The groups are shells around one centre, one inside the other: the same stretched ball of 7 dimensions in 6 sizes.
In the rows, zero is written as 128.
Known rows, each followed by its group:
[106 161 164 117 129 120 129 159 122 59 92 182 117 103 109 165 125]	J899
[58 128 153 137 130 110 134 164 116 75 115 155 132 102 111 168 114]	J983
[70 95 159 147 104 163 142 155 109 121 129 153 131 134 109 169 121]	J695
[65 107 160 121 151 164 138 132 87 122 138 162 137 154 138 164 80]	J846
[82 144 152 92 143 123 135 158 92 97 113 170 138 111 126 156 105]	J899
[87 93 173 151 116 158 120 153 94 93 119 126 121 129 122 169 105]	J520
[98 144 157 124 92 117 136 179 117 73 93 162 128 80 92 167 141]	J983
[62 121 147 99 137 147 144 145 77 108 129 146 146 122 120 162 81]	J846
[103 116 175 135 118 182 142 133 94 119 120 180 133 146 127 174 94]	J983
[116 149 164 97 119 95 116 189 93 87 88 164 132 77 129 153 139]	J836
[134 134 180 148 91 146 125 171 136 88 89 188 106 116 106 169 164]	J983
[113 150 167 129 103 114 130 178 127 81 90 189 122 92 108 166 152]	J520
[112 129 178 130 126 130 118 160 95 91 101 167 127 112 138 166 112]	J899
[122 99 174 153 64 165 120 180 115 85 97 123 104 108 85 167 160]	J836
[110 79 178 149 84 209 133 142 83 125 122 129 123 147 111 173 106]	J899
[73 133 157 119 142 143 139 140 101 87 120 166 132 126 119 168 90]	J520
[61 107 169 175 133 151 135 138 134 85 128 169 116 147 116 179 107]	J836
[87 138 158 101 137 120 128 160 84 82 107 150 137 100 126 160 97]	J520
[78 88 163 139 100 196 148 136 81 130 134 140 139 144 111 175 87]	J695
[132 117 186 150 110 151 108 166 122 83 96 160 98 130 121 163 150]	J846
[134 141 180 136 109 125 114 177 129 77 86 182 105 108 118 162 161]	J899
[127 112 185 156 88 154 120 166 106 92 96 156 118 111 117 174 133]	J836
[120 95 185 144 115 170 113 156 93 114 113 147 115 142 138 163 122]	J846
[101 104 176 151 123 148 111 163 123 84 111 144 99 137 120 161 142]	J836
[114 107 168 112 107 189 134 147 82 125 117 150 125 142 118 161 111]	J520
[149 129 178 117 82 164 122 169 92 91 86 150 116 105 105 163 139]	J899
[89 97 168 155 86 184 151 147 107 134 125 173 136 138 109 178 117]	J836
[116 86 179 133 101 203 129 143 76 136 123 141 126 152 128 166 105]	J983
[120 144 165 134 80 135 135 179 133 78 87 178 114 94 86 168 163]	J695
[136 114 166 108 66 184 136 170 87 122 100 146 124 113 95 161 144]	J899
[116 120 165 116 89 171 134 158 90 94 103 139 123 113 96 165 120]	J520
[89 95 173 135 132 171 125 140 84 113 127 140 126 148 136 165 92]	J695
[125 104 182 158 89 161 117 171 125 101 102 160 103 130 112 166 161]	J520
[85 97 172 134 141 164 127 142 90 126 131 160 130 153 146 163 97]	J899
[109 115 166 106 119 174 130 149 81 115 116 149 126 136 123 159 107]	J520
[96 108 159 121 93 154 128 169 89 92 109 118 124 105 98 162 123]	J846
[125 122 169 116 86 130 119 189 92 100 92 143 126 88 113 157 149]	J695
[79 125 158 118 137 109 118 173 104 83 111 145 124 106 125 155 125]	J695
[63 88 159 134 126 176 142 139 88 133 141 147 138 152 126 167 92]	J695
[76 97 152 111 97 155 141 167 69 135 126 130 151 109 116 161 106]	J846
[113 135 175 140 121 101 107 185 128 68 90 166 107 99 124 159 158]	J899
[108 133 176 165 97 143 132 158 136 67 95 178 112 112 98 180 135]	J983
[54 110 160 138 156 136 130 143 108 97 133 158 127 143 134 165 96]	J846
[93 107 171 122 138 139 115 158 79 104 117 138 130 124 144 159 100]	J695
[69 132 150 106 125 147 152 143 79 104 121 160 153 110 115 171 76]	J836
[108 110 171 151 84 207 149 134 116 104 115 166 116 148 88 180 116]	J836
[77 126 159 119 140 135 137 153 105 114 122 182 135 130 132 162 112]	J899
[72 120 161 145 116 113 129 170 110 82 110 151 133 96 115 170 119]	J983
[112 114 171 155 74 143 124 180 125 74 94 139 109 97 87 170 157]	J983
[81 72 174 166 98 209 144 129 90 133 138 141 132 160 117 181 88]	J836
[60 122 151 108 139 116 134 161 80 103 123 146 149 103 131 161 91]	J520
[107 92 170 116 107 206 140 138 72 150 130 152 134 157 128 164 98]	J846
[114 141 176 135 118 134 130 157 113 88 98 190 126 112 125 171 121]	J983
[45 122 149 131 133 143 154 139 102 102 132 167 147 124 114 175 81]	J836
[143 111 184 146 76 195 129 153 111 102 98 160 106 136 100 172 140]	J983
[144 137 171 118 72 165 132 173 112 92 86 166 112 105 89 164 157]	J520
[100 150 164 127 122 109 122 172 126 53 91 164 113 94 105 164 138]	J695
[108 127 171 143 100 158 140 157 128 111 107 196 121 130 110 171 142]	J846
[122 83 184 148 93 169 110 169 88 115 110 125 115 128 127 163 134]	J846
[123 133 164 119 81 128 123 189 109 80 86 145 117 83 94 160 159]	J695

New rows, each followed by its group:
[63 93 170 174 125 160 131 140 120 90 130 147 117 146 116 177 103]	J846
[58 91 157 116 130 170 147 135 54 142 143 139 161 136 139 169 58]	J836
[102 109 157 92 93 156 138 170 57 140 115 139 153 102 123 157 109]	J836
[60 120 161 136 141 116 135 155 99 104 124 171 145 114 138 169 96]	J846
[124 119 182 145 108 179 131 143 113 107 108 183 114 146 121 172 123]	J899
[124 129 180 148 112 123 109 179 138 76 91 174 98 115 118 161 169]	J836
[121 124 168 134 70 162 143 170 114 115 99 180 128 108 97 171 149]	J846
[117 89 177 138 83 168 126 169 78 133 111 140 135 117 126 166 125]	J836
[125 97 183 148 97 162 111 170 104 104 104 141 108 129 122 162 145]	J695
[100 141 165 139 107 160 148 146 138 91 107 201 116 132 97 174 134]	J836
[79 97 159 99 130 164 131 147 50 129 131 122 149 128 138 158 73]	J846
[77 116 157 143 94 144 143 164 115 95 113 156 131 107 96 173 126]	J695
[82 120 169 133 139 113 116 164 93 81 111 145 131 106 138 164 104]	J983
[100 165 161 116 122 104 135 167 115 66 90 189 133 83 112 169 120]	J836
[123 91 181 167 66 171 119 173 113 92 100 128 107 115 96 172 152]	J836
[119 92 173 152 55 196 141 163 103 127 110 148 124 125 91 174 142]	J846
[116 99 172 125 87 199 140 144 74 130 117 146 135 135 114 170 101]	J695
[82 107 172 149 138 129 114 160 112 87 117 148 116 128 133 163 120]	J695
[127 118 175 165 59 163 129 175 141 72 89 153 99 107 73 175 170]	J836
[117 139 180 140 130 135 121 155 122 84 99 192 114 126 131 168 128]	J836
[105 136 173 135 120 108 115 173 103 67 93 155 125 89 125 167 121]	J836
[79 130 163 120 148 108 117 162 92 69 109 141 129 102 133 161 98]	J836
[105 156 161 123 105 97 124 185 124 53 84 164 120 73 98 164 147]	J899
[95 108 168 163 82 136 122 179 129 71 100 133 109 101 89 170 154]	J836
[137 144 174 105 108 145 125 165 95 96 90 175 124 107 121 160 130]	J983
[108 92 173 120 100 186 137 149 61 150 124 148 147 134 135 167 94]	J846
[73 109 157 104 139 160 139 140 67 123 132 146 146 134 135 162 76]	J695
[84 157 157 107 147 121 137 149 112 75 107 186 129 113 119 164 105]	J836
[51 110 147 119 131 145 143 150 93 106 133 142 140 125 114 164 94]	J846
[80 115 164 151 115 153 137 153 131 98 119 173 116 137 107 170 132]	J695
[83 114 168 146 127 102 113 181 118 89 109 156 121 106 132 160 143]	J836
[137 141 173 136 76 144 122 178 130 55 78 153 99 94 80 167 164]	J836
[48 98 154 132 138 175 151 127 88 126 146 155 144 153 125 172 72]	J846
[60 118 166 168 139 136 133 143 138 75 123 173 116 138 116 177 112]	J836
[78 122 167 144 134 154 136 136 107 83 119 162 126 134 118 175 90]	J520
[143 144 175 132 77 132 123 186 127 80 78 178 110 90 98 165 172]	J983
[85 76 163 136 94 168 130 168 85 140 128 127 133 130 120 160 127]	J846
[95 72 172 143 96 199 133 148 84 144 133 135 127 154 122 166 113]	J520
[99 148 166 114 130 105 125 167 93 74 96 165 137 86 128 166 106]	J836
[64 100 156 121 136 154 133 147 84 112 133 135 135 135 127 161 92]	J695
[60 131 147 111 130 102 136 171 96 94 116 154 146 91 120 161 110]	J846
[93 109 174 133 130 177 139 129 83 123 126 173 138 148 139 174 79]	J846
[122 113 183 166 96 160 116 163 134 73 97 155 95 129 102 171 152]	J520
[82 120 168 151 131 129 118 158 123 62 109 145 109 120 113 167 122]	J899
[119 118 173 145 90 159 129 168 130 104 102 176 109 127 104 165 161]	J520
[104 146 173 154 112 115 129 167 140 69 93 195 117 102 112 175 142]	J846
[92 117 156 114 95 160 147 161 90 130 117 165 143 116 110 165 119]	J695
[115 102 174 120 101 184 132 147 67 123 115 141 136 130 125 167 95]	J520
[121 140 159 109 76 173 152 159 102 107 99 176 132 108 87 169 130]	J836
